There are 8 hidden switches. A switch that is on adds its own fixed numbers to the row, and there is some noise. The rows also spread widely along 14 directions, which tell nothing about the answers.
Some rows, each with its switches (1 for on, 0 for off) after it:
[-0.03  0.37  0.35  1.06  1.24 -0.71  1.17 -2.73 -1.77 -0.19  0.36 -0.33
  0.63  0.86  1.36  0.96 -0.24 -1.30  2.26 -0.58  0.02  0.49  0.55 -0.64
  1.15 -1.59  1.36  0.80  0.71]
1 0 1 1 0 1 0 1
[ 0.80 -0.87  0.97  1.92  1.53 -0.32  1.59 -2.49 -3.04 -0.01  1.68 -0.12
  2.27  1.47 -0.17  0.54 -1.47  0.07  1.45  2.05  1.90  0.41  0.60  0.25
  1.39  0.00  0.18  0.38  2.59]
1 0 1 1 0 0 1 1
[ 0.26  0.91  0.25  2.85 -0.53  1.81  1.19 -1.10  1.47  0.09  0.55 -0.16
  0.17  3.81  1.69  0.61  0.01 -2.67  1.23  1.46 -0.29  0.10  1.46 -0.37
  1.58  0.16 -2.13 -0.13  1.44]
1 0 1 0 1 0 0 1
[-0.16  0.54 -1.15 -0.64 -0.49 -0.66 -2.04  1.82 -0.66  0.23 -0.86 -0.65
 -0.92  0.84 -1.17  1.03  1.58 -0.85 -0.47 -0.44 -0.98  1.00 -0.10  2.16
 -0.82  2.50 -0.85 -0.79  1.41]
1 0 1 0 0 1 1 1
[ 0.61  0.06 -0.91  0.91  0.13  0.29  1.31 -4.06  0.57 -1.56  1.31 -0.42
  1.54  2.40 -0.56  0.88  1.16  0.02  0.33 -0.11  1.62  1.16  0.13  2.48
  3.20  0.17  0.12 -0.26  2.06]
1 1 1 1 0 0 1 1
[ 0.54  0.36 -0.55 -0.42  0.64 -0.38  1.15 -0.26 -1.81  0.76 -0.52 -1.71
 -0.19  1.08  0.34  1.19 -0.21 -1.06  1.25 -0.11 -0.40  0.35  1.46  1.32
  0.70  1.06  0.32 -0.91  0.16]
1 0 1 0 0 0 1 1
[-0.05  2.17  0.51 -1.07  0.80  0.15 -0.35 -1.82 -2.38 -1.21 -1.52  2.46
  0.47 -2.88 -2.31  0.73  2.09 -2.96 -1.33  0.63 -0.49 -1.01 -1.36  0.02
  0.65  2.30 -1.65 -0.28  2.80]
0 0 1 0 1 0 1 1
[ 0.37 -0.71  2.28  1.70 -0.36  0.02 -1.29 -0.33 -2.13  1.71  0.01  0.96
  1.78  0.46  0.44 -0.73 -2.58 -0.99  1.92 -0.86 -0.37  0.04  3.08 -0.69
  0.88 -0.33 -1.89  0.79  0.93]
1 0 0 1 0 0 1 0
[ 0.20  3.01 -1.65  1.06  0.65 -0.51  0.54 -0.30  0.27  0.52 -1.79 -0.98
 -1.17  1.34  1.15  0.75  1.25 -4.02 -0.68  0.33  0.44 -0.89 -1.14  1.87
  2.24  1.73 -4.04 -0.74 -0.06]
1 1 0 0 1 1 1 1
[-1.59  0.58 -2.57  2.56  1.50 -1.68 -0.16 -2.38  0.08 -1.07 -2.15  1.03
  2.26  1.99  0.15  3.52  0.26 -0.49 -0.66  1.48  1.73 -1.31  3.01  0.97
  1.11  0.73 -0.62 -1.33  4.51]
1 1 1 0 0 0 1 1
[-0.96 -1.63  0.19  2.18  1.59  1.20  0.49  1.13  2.04 -0.42 -0.30  0.29
  0.21  2.24  1.27  1.13  0.02 -0.46  1.64  0.59  1.40  0.55  1.65 -1.99
 -2.10 -1.48  1.71 -1.00 -0.99]
1 1 1 0 0 0 0 1
[-0.42  0.07  1.77  1.88  1.08 -2.32 -0.17 -1.94 -2.00 -1.45  0.17  0.41
 -0.29  0.29  1.93  0.77 -0.16 -3.78  0.57 -0.65 -0.24 -0.12 -0.76 -2.11
  2.27 -1.26 -1.12 -1.22  1.37]
1 1 1 1 0 1 0 1
[-0.86  0.91  1.10  0.78  1.11 -0.10  0.78  1.56  0.73 -0.12  0.30  0.50
 -0.80  0.75  0.05  0.27  0.03 -3.19  0.18  1.19  1.07  1.11  0.06 -0.91
 -0.86  0.36  0.61 -1.15  1.24]
1 0 0 1 0 1 0 1
[-0.13 -2.39 -1.07  0.65  1.72 -1.58 -0.22 -0.29 -1.66 -0.72  0.81 -1.57
  0.75  1.66  0.57  1.60  0.45  2.51  1.90 -0.17  1.41  2.12  0.07  0.97
 -1.83 -0.56  3.14  0.22  0.06]
1 0 1 1 0 1 0 1
[-0.02 -0.76 -0.42  1.44  1.00 -0.87 -3.09  0.64 -4.63  0.37 -3.39  1.55
  1.25 -1.23  0.28  1.36  0.23  0.46  0.08 -0.52  0.02 -1.48  1.02  0.67
 -0.68  1.05 -1.87 -0.23  0.43]
0 0 1 0 1 0 1 0
[ 2.43 -1.21  0.76 -0.53  0.17  1.61 -2.25  0.86 -1.41 -2.04 -1.50  0.43
  1.41 -3.08  0.14  0.41 -0.52 -0.89 -0.46 -1.09 -0.17 -1.86 -1.12 -1.14
 -0.42  2.65 -1.84 -2.62 -3.42]
1 0 1 0 0 0 0 1
[-2.09 -1.07  0.62  2.96 -0.59  0.68  0.43 -0.58 -1.61 -0.21  0.47  1.26
  0.51  3.20 -0.44 -0.22  2.75 -0.74 -0.12 -0.30  0.04  1.08  0.99  1.04
  1.19 -0.22 -0.02 -0.51  1.82]
1 0 1 0 0 1 1 1
[ 0.76 -1.12  1.40  2.52  1.65  0.60  1.17 -1.26  0.17  1.06  1.37 -1.29
  0.56  1.94  1.69 -0.68 -0.73 -0.92  2.31  1.39  2.19  0.64 -1.42 -0.92
 -0.10 -0.82 -2.12  1.02 -2.56]
0 0 0 0 1 0 1 1
[ 0.25 -1.63  3.17  0.11  0.16 -2.34 -1.19 -0.89 -0.66  0.10  1.73 -0.05
  0.55 -0.58  0.25 -0.22 -2.19 -2.22  1.89 -0.17 -1.35  0.93  0.64 -3.16
 -0.44  0.41 -1.37  0.03  0.87]
0 0 1 0 0 1 0 1
[-0.30 -0.51 -0.60  1.88  1.34  0.12 -0.10 -1.21  1.68 -0.65 -1.14  0.14
  0.78  1.22  1.29  2.40 -0.17 -0.84  0.60  0.41  1.41 -0.10  1.85  0.03
 -0.35  0.77 -0.64 -1.27  0.28]
0 0 1 1 1 0 1 1
[ 1.61 -1.20 -0.20 -1.55  0.36 -2.27  0.11 -1.15 -1.00 -0.94  0.97 -2.10
  0.07 -0.81  1.53  1.63 -1.05 -1.05  0.84 -2.39 -2.12 -0.24  1.06 -0.29
  0.41  2.17 -1.14 -1.56 -1.74]
0 1 0 1 0 1 0 1
[-1.35 -0.72  1.62  0.21 -0.30 -1.59  0.30  2.97  2.50  2.14  0.67 -1.27
 -1.11  1.99 -0.39 -1.65 -1.10 -2.24  0.85  1.46  1.50  3.04  1.78  0.84
 -0.61  1.41 -1.04 -1.08  1.30]
1 1 1 0 1 0 0 1
[ 0.39  1.51 -0.71  1.84  0.23  1.18 -0.78 -0.35 -1.07 -3.24 -0.56  0.53
 -2.12  2.93  1.88  2.35  3.48 -2.79 -0.34 -0.94 -0.79  0.66 -2.52 -0.08
  0.97 -1.11  1.11 -1.58  1.02]
1 0 0 1 0 1 0 1
[ 0.48  0.68 -0.27  1.99 -0.49  1.64 -0.02 -0.34 -0.81 -1.81 -0.86  0.24
 -0.61  1.02  2.43  0.95  1.77 -3.06 -0.65 -2.00 -1.16 -1.33 -0.45 -0.08
  1.93  0.80 -2.06 -2.31 -2.39]
1 0 0 1 0 1 0 1
[ 0.87 -0.78 -0.22  0.00  0.80 -0.47 -0.76 -1.59  0.72 -1.79  0.57  0.12
  0.68  1.24 -0.28  2.52  0.47 -0.29  1.25 -0.31 -1.22  0.83  1.00 -1.16
 -1.25  0.83 -0.04 -0.22  2.00]
1 0 1 0 1 1 1 0
[ 1.64 -0.11 -1.74  1.37  1.83 -1.15 -0.51 -2.01  0.31  0.53 -0.15 -1.84
  2.33  0.86  0.61  1.38 -1.96  0.55  1.59  1.47  2.23 -0.89 -0.52  0.71
  0.39  0.72 -2.51  0.94 -0.16]
1 1 1 0 0 0 1 1

New rows, each followed by its switches (1 for on, 0 for off):
[ 2.15  0.84 -0.38  2.66 -0.37  1.43 -1.67 -1.83  0.39 -0.64 -0.28 -1.05
  0.23  2.84  3.11  0.73 -0.26 -1.66  2.10 -1.26 -0.38 -0.39 -1.25 -0.47
  1.91 -1.29 -2.12  0.48 -1.90]
1 0 0 0 0 1 0 1
[-1.20  0.83 -0.89  1.07  3.04 -2.39  0.11 -0.03 -0.54 -1.22 -1.64  0.12
 -0.06 -0.03  0.47  2.85  0.54 -2.53 -0.48  1.59  1.76 -0.57 -0.74 -1.12
 -1.20  0.61 -0.02 -1.96  1.33]
1 0 0 0 0 1 1 1
[ 1.78  1.60 -1.23  0.49  0.42 -0.57 -1.86 -1.84 -1.51 -0.44  0.57 -0.30
  0.52  1.16 -0.29  2.24  0.16 -0.66  1.12  0.32 -1.26 -0.02 -0.98  0.58
  0.19  0.92 -1.46  1.89  3.33]
1 0 1 1 0 1 1 1
[ 0.66 -1.78  1.97  0.55 -0.88  0.33  0.12 -0.31 -0.13  0.18  1.21 -0.28
  0.40  2.00  0.41  0.00 -1.30 -1.26  1.18 -1.63 -0.66  1.74  3.47  0.50
  1.20  1.15  0.34 -1.64  0.27]
0 0 0 1 0 1 1 1
[-1.29 -1.55  1.99  0.45  0.93 -0.04  1.30 -1.01 -4.46  0.84 -0.54  2.00
  1.78 -1.45 -1.01 -0.82 -0.03 -0.38  0.71 -0.69  0.57 -0.06  2.41 -0.28
  0.23  0.16  1.11 -0.33  0.16]
0 0 0 0 0 0 1 1
[ 0.67 -0.14  0.02  0.36  1.20  0.08  0.95  0.76  1.11 -1.07  0.68 -0.66
  0.58  2.21 -2.01  0.24 -0.05 -0.96 -0.89  3.26  3.72  2.13 -0.80  2.31
  0.79  1.97  0.79 -2.41  2.87]
1 1 1 0 0 0 1 1
[-1.55 -0.64 -0.27  2.21  1.74 -2.69 -0.34 -2.32 -0.87 -1.48 -1.89  1.11
  1.41  0.69  1.45  3.18 -0.26 -1.61  0.15  0.36  0.85 -0.83  2.48 -1.34
  0.37  0.34 -1.01 -1.93  2.71]
1 0 0 0 1 0 1 1
[-1.07  0.77 -0.74  0.00  2.37 -1.11 -0.24 -1.16 -2.12 -1.28 -2.95  1.86
  1.25 -2.89 -0.84  1.51  1.56 -1.31 -1.11  0.26  1.76 -1.49 -0.50 -0.02
 -0.55  1.47 -0.75 -1.28  0.68]
1 0 0 0 1 0 1 1
[ 2.77  1.51 -1.09 -0.09  0.97  0.99  0.06 -2.00 -3.05  0.24  0.37 -1.09
 -0.02  1.71 -0.45 -0.32  1.12  0.10  1.55 -0.15  0.97  1.08 -3.12  2.95
  2.00 -0.43  0.49  1.79 -0.11]
0 1 0 0 0 1 1 1
[ 1.64  0.06  0.53 -0.88  0.54 -0.07 -1.94  0.97 -1.11 -0.54 -0.44  0.08
 -0.07  0.12 -1.43 -0.79 -0.03 -0.40  0.31  0.12  2.15  2.27 -1.76  1.92
  0.33  0.62  1.78 -0.71  0.71]
0 1 0 0 0 1 0 1
[ 1.01  0.28  1.15  0.13 -0.34  1.86 -3.75  2.85  0.57  0.54 -0.58  0.94
 -0.97 -0.02  0.00 -0.75  0.53 -0.97  1.83 -0.94 -0.64  0.93 -1.92 -1.63
 -2.91 -0.68 -0.51  1.47 -1.44]
1 0 0 0 0 0 0 1
[ 2.93  0.21 -2.54  0.72 -0.36 -0.51 -1.29 -4.50 -4.25 -2.03  2.65 -0.49
  1.65  2.82  0.24  2.13  1.86  2.22  1.64 -1.13 -2.57  0.27 -2.08  1.46
  1.53 -0.10 -0.57  3.33  3.51]
1 1 0 1 0 1 0 1
[-1.66  1.11  1.00  0.04  1.46  0.06 -0.23  1.20  1.50  0.60  0.07  1.27
 -1.73  0.25 -0.89 -0.45  2.25 -2.95  1.11 -0.28 -0.01  1.26 -1.74 -2.16
 -2.63 -1.60  0.20  1.48  0.03]
1 1 0 0 0 1 1 1
[-2.62  0.24 -2.26  2.62  1.93  0.15  1.23 -0.30 -4.55 -1.14 -2.02  2.07
  1.56 -0.24 -0.79  2.05  3.91 -0.20 -2.25  1.52  0.87 -2.83 -0.68  0.83
 -0.66  1.64 -1.37 -0.90  1.46]
1 0 1 0 0 0 1 1
[ 1.66 -1.51  0.91 -0.72  1.66 -0.31 -0.69 -0.10 -1.56 -2.90  0.10  0.23
 -0.24  0.82 -0.84  2.26  0.40 -0.06  0.63  0.85  0.83  2.26 -0.50 -0.33
 -1.02  0.77  3.10 -2.25  2.47]
1 0 1 0 1 0 1 1
[-0.21  0.16 -1.27 -0.11  0.83 -0.96 -0.53 -3.21 -1.41 -2.99 -1.42  0.64
  1.58 -0.96 -0.05  2.25  1.84 -0.11 -0.37 -1.14  0.38 -0.70 -0.71  0.28
  1.21  0.21  0.42 -1.66  0.47]
1 0 1 0 0 0 0 0
[-0.35  1.89 -2.99  1.85  0.44  0.65 -2.58  1.41  1.34  0.40 -3.93 -0.47
 -0.92  0.86  2.66  1.98  1.54 -1.15  0.16 -1.23  0.82 -1.02 -0.12  1.85
 -0.76  0.48 -2.34 -0.24 -2.19]
1 0 0 1 1 0 0 1
[-0.50 -0.40  1.10  1.80  1.54 -1.41  0.13  2.89  2.45 -0.70  0.62 -1.19
 -1.41  2.91  0.48  1.16 -0.57 -3.35 -0.47  3.20  2.08  1.41 -1.00 -1.20
 -1.02  0.85 -1.62 -2.99  1.39]
1 1 1 0 0 0 1 0
[-2.33  0.61 -1.00  3.83 -1.23  0.81 -2.99  1.21  1.61  1.30 -1.57  0.31
 -1.27  4.72  0.88 -0.43  3.39 -0.61 -0.01 -0.44  2.13  1.95 -1.17  3.28
  0.70 -1.36 -1.70  0.51  0.00]
0 0 0 0 0 0 1 1
[ 1.62 -1.61  0.05  1.77  1.10  1.82 -1.27 -1.99 -4.70 -3.54 -0.62  1.67
  0.63  1.19  0.77  1.11  2.79  1.18  0.94 -1.52  0.30  0.18 -2.74 -0.64
  0.80 -2.41  2.94 -0.33 -0.32]
1 1 1 0 0 0 0 1
[ 0.07  0.37 -1.43  1.80  0.36  2.00 -2.34 -1.40 -1.33 -0.96 -2.70  2.91
  2.46 -0.86  0.82  2.61  0.56 -0.23  1.03 -1.83 -2.31 -3.14  2.83 -2.23
 -1.20  0.02 -0.58  0.72  0.36]
1 0 1 0 0 1 0 1
[ 1.32  0.54  0.15 -0.23  0.20  0.08 -1.93 -0.25 -0.37 -1.80 -1.77  1.30
 -0.04 -0.15  0.28  2.45 -0.20 -2.17 -0.05 -1.55 -1.28  0.11  2.24 -0.09
  0.34  1.95 -0.18 -2.05  1.92]
1 0 0 1 1 1 1 1
[ 0.58  0.17  1.52 -0.89 -0.10 -1.68 -0.85 -1.97 -0.31 -1.91  1.28  0.48
  1.03 -0.97 -2.12  0.19  0.19 -1.98 -1.00  0.09  0.41  1.24 -1.09  0.72
  1.72  2.10 -1.62 -1.23  3.15]
1 0 1 1 0 1 1 0
[ 1.91 -0.02  0.59  2.13 -0.10  1.57 -0.33  0.32 -0.57  0.54  0.30 -0.03
  0.88  2.49  0.71 -0.14 -1.44 -1.75  1.04  0.35 -0.04 -0.31  1.24  0.05
  1.44  0.95 -2.18 -0.43  0.33]
1 1 0 0 0 1 1 1
[ 2.84  0.98 -0.20  0.41 -0.31  1.91 -4.61  2.61 -1.12  0.27 -2.13  0.80
 -1.15  1.13  0.07  0.29  0.00 -0.63  1.27 -0.03 -0.25  0.84 -1.34  0.97
 -0.88  0.46 -0.41  0.76  0.93]
0 1 1 0 1 0 0 1
[ 0.39 -0.96 -2.08  0.57  2.09 -2.35  1.08 -3.76 -1.54 -2.49  0.13 -1.55
  0.81  1.33  1.41  2.85  1.47  0.35  0.77 -1.27  0.53 -0.04 -0.83  0.45
  1.18 -0.29  0.69 -1.00 -0.53]
1 1 0 0 0 1 1 1
[-0.70  2.55 -1.48 -0.47  1.68 -1.36 -1.46 -2.68  1.19  0.03 -2.14  0.97
  0.08  0.41 -0.50  1.97  0.99 -0.98  1.41 -0.77  1.09  0.80  0.20  0.58
  0.11 -2.12  1.33  1.55  2.40]
0 1 0 0 0 0 1 0
[ 2.36  2.99 -1.87  0.08  0.08  0.62 -3.26  2.33 -1.46  2.21 -1.34 -0.99
 -0.80  1.48  0.08  1.19 -1.06 -0.70  1.58  0.96 -0.63  0.41 -0.44  2.55
 -0.87  1.20 -0.80  2.22  2.13]
0 0 1 1 0 1 0 1
[ 0.05 -0.18 -1.51  1.55  1.45  0.65 -0.79 -0.95 -4.30 -0.08 -2.00  1.55
  1.11  0.52  0.31  1.30  1.75  0.72  1.07 -1.75 -0.46 -1.15  0.64  0.36
 -0.27 -0.97  0.84  1.10  0.03]
1 1 0 0 0 1 1 1
[ 0.48 -0.82 -1.59  1.38  0.34 -2.37 -0.72 -0.43  0.10 -1.61  0.05 -2.51
 -0.72  3.77  2.79  2.45  0.46 -0.55  0.73 -1.10 -0.32  1.11  0.06  0.78
  1.03 -0.18 -0.41 -2.04 -0.33]
1 1 0 0 0 1 0 0
[ 0.35 -1.05  1.23  0.58  0.61  2.17  1.81  1.69  0.80 -0.66  1.73  0.43
  0.06  0.96 -1.52 -0.35  0.96 -2.16 -0.91  1.54  0.04  0.22 -0.18 -0.62
 -1.02  2.71 -1.08 -1.92 -0.50]
0 1 1 0 0 1 1 1
[ 2.85 -0.34  3.00  1.82  0.88  2.13 -0.80 -3.05 -0.65 -1.79  1.77  0.90
  1.31  1.04  0.76 -1.26 -0.82 -1.43  2.77  0.02  1.64  1.42 -3.32 -2.47
  1.63 -2.70  0.74  1.06 -0.85]
1 0 0 0 0 1 0 1
[ 0.45 -1.21 -0.21  0.06  0.89 -3.54 -0.86 -2.30 -4.09 -1.33 -0.58 -0.42
  0.58  1.71  0.12  2.47 -0.26  0.55  0.52  0.20  0.64  1.90  1.50  2.13
  1.52  1.08  1.41 -1.64  4.27]
0 0 0 0 1 0 1 1
[ 1.37  0.05  0.86  0.78  0.94 -1.10 -0.48  1.30  0.76 -0.02 -0.13 -1.93
 -1.27  2.76  1.79  2.04 -2.46 -2.92  1.23  1.69  0.70  1.24  1.24 -0.56
  0.08  1.00 -0.24 -2.76  0.93]
0 0 0 0 0 0 1 1
[ 0.69  0.35 -0.01  4.19  0.42  1.46 -2.24 -0.57 -2.57 -1.75 -0.80  1.71
  1.25  0.98  1.58  1.14  0.97 -1.59 -0.48  1.07  0.43 -2.20 -2.29 -1.22
  0.87  0.03 -3.31 -0.17  0.73]
1 0 1 1 0 0 0 1
[ 1.96  0.91  0.42  0.56  0.89  0.81 -2.34  0.15  0.53 -0.68 -1.06 -0.51
 -0.91  2.09 -0.03  0.14  0.19 -1.18  1.08  0.18  2.84  2.51 -2.65  1.84
  0.85 -0.80  1.59 -0.70 -0.21]
0 0 0 0 0 1 1 1
[-1.15  0.29  0.32  1.60  0.01 -0.88 -1.40 -0.65 -0.36 -0.16 -0.01  1.91
  0.40  1.05  0.35  1.00  0.67 -2.04  0.40 -0.45 -1.60 -0.51  1.16 -1.90
 -0.50  0.02 -1.69  0.53  2.37]
0 1 0 0 0 1 0 1
[-1.27 -1.07  1.29  0.57 -0.51 -0.40 -1.04  1.19 -0.09 -0.47 -0.62  0.84
  0.03  0.08 -0.64  0.39  0.71 -2.01 -0.65 -0.46 -0.45  0.22  1.55 -0.36
 -0.19  1.98 -1.48 -2.34  0.77]
1 0 1 0 0 0 1 1
[-0.92  0.33 -0.80  2.16 -0.64 -0.02 -2.04 -3.82 -1.76  0.82 -1.21  1.67
  2.49  1.22 -0.19  0.91  0.66  0.70  1.31 -1.25 -0.41 -0.78  2.09  1.29
  1.65 -0.69 -1.55  2.24  2.47]
0 0 1 0 0 0 1 1
[ 1.32  0.37  1.15  2.06  0.24  1.69 -2.54  4.01 -1.14 -0.17 -1.87  0.64
 -2.08  2.54  1.39  0.66  0.49 -2.63  0.43  0.55 -0.13  0.69 -0.95 -0.50
 -1.03  0.23 -1.48 -1.66 -0.06]
1 0 0 0 1 0 1 0
[ 1.60 -2.10  1.09  0.07 -0.51  1.25 -1.09  1.10 -1.96 -0.14  0.26 -0.14
  1.63 -0.12 -0.96 -1.05 -0.57  0.90  0.24 -0.89  0.52  0.46  0.46  1.23
  0.06  2.07 -1.30 -1.34 -1.80]
1 0 0 0 0 0 1 0
[ 0.02  0.55 -0.51  2.56 -0.55  2.40 -0.19  1.55 -2.76  1.32 -2.11  0.92
 -0.16  2.54  1.06  0.24  0.87 -1.91  0.50 -1.26 -1.50 -1.28  2.87  1.15
  1.46  0.40 -1.11 -0.65 -0.13]
1 1 1 0 0 1 1 1
[ 0.56 -0.47  0.27  0.83  1.41 -0.78 -1.50 -0.20 -0.87 -0.96 -0.28  1.16
  0.07  0.63 -0.24  1.41  0.38 -0.58  0.29  0.58  1.14  0.91 -0.30  0.07
 -0.78  0.49 -0.24 -0.10  2.36]
0 1 0 1 1 0 1 1
[ 1.37 -0.49 -0.28  0.78 -0.15  0.59 -2.72 -1.59  0.30 -0.71 -1.38  1.00
  3.29 -1.03 -0.12  0.43 -1.78  0.35  0.62 -1.26  1.13 -0.90  1.78  0.32
  0.73  1.56 -1.44 -0.60 -0.17]
1 0 0 0 0 1 0 1
[-0.97  0.77  0.52  1.74  0.69 -0.76 -1.52  2.06 -0.30  1.28 -0.60  0.26
 -2.01  3.43  0.32  0.06  1.23 -1.85  1.17  0.22  0.54  2.27 -0.50  0.60
 -0.62 -1.92  0.45  0.54  1.64]
0 1 0 0 0 1 1 0
[ 1.15 -0.64 -0.85  1.45 -0.15  0.79 -2.00  0.56  2.16 -0.52 -1.56 -0.54
 -0.30  3.97  1.75  1.23 -0.43  0.36  1.84 -0.90  1.54  2.38  2.27  1.48
  0.41 -0.96  1.88 -1.14  0.46]
1 1 0 0 1 0 0 1
[ 0.09  0.31  1.37  1.44  1.88  1.41  2.40  1.11  1.15  1.08  1.20 -1.35
 -0.67  2.14 -0.23 -1.46  0.05 -2.28  1.38  2.40  3.28  2.06 -2.28  0.26
 -0.12 -0.77  0.61 -0.22 -1.65]
1 0 1 0 0 1 1 1
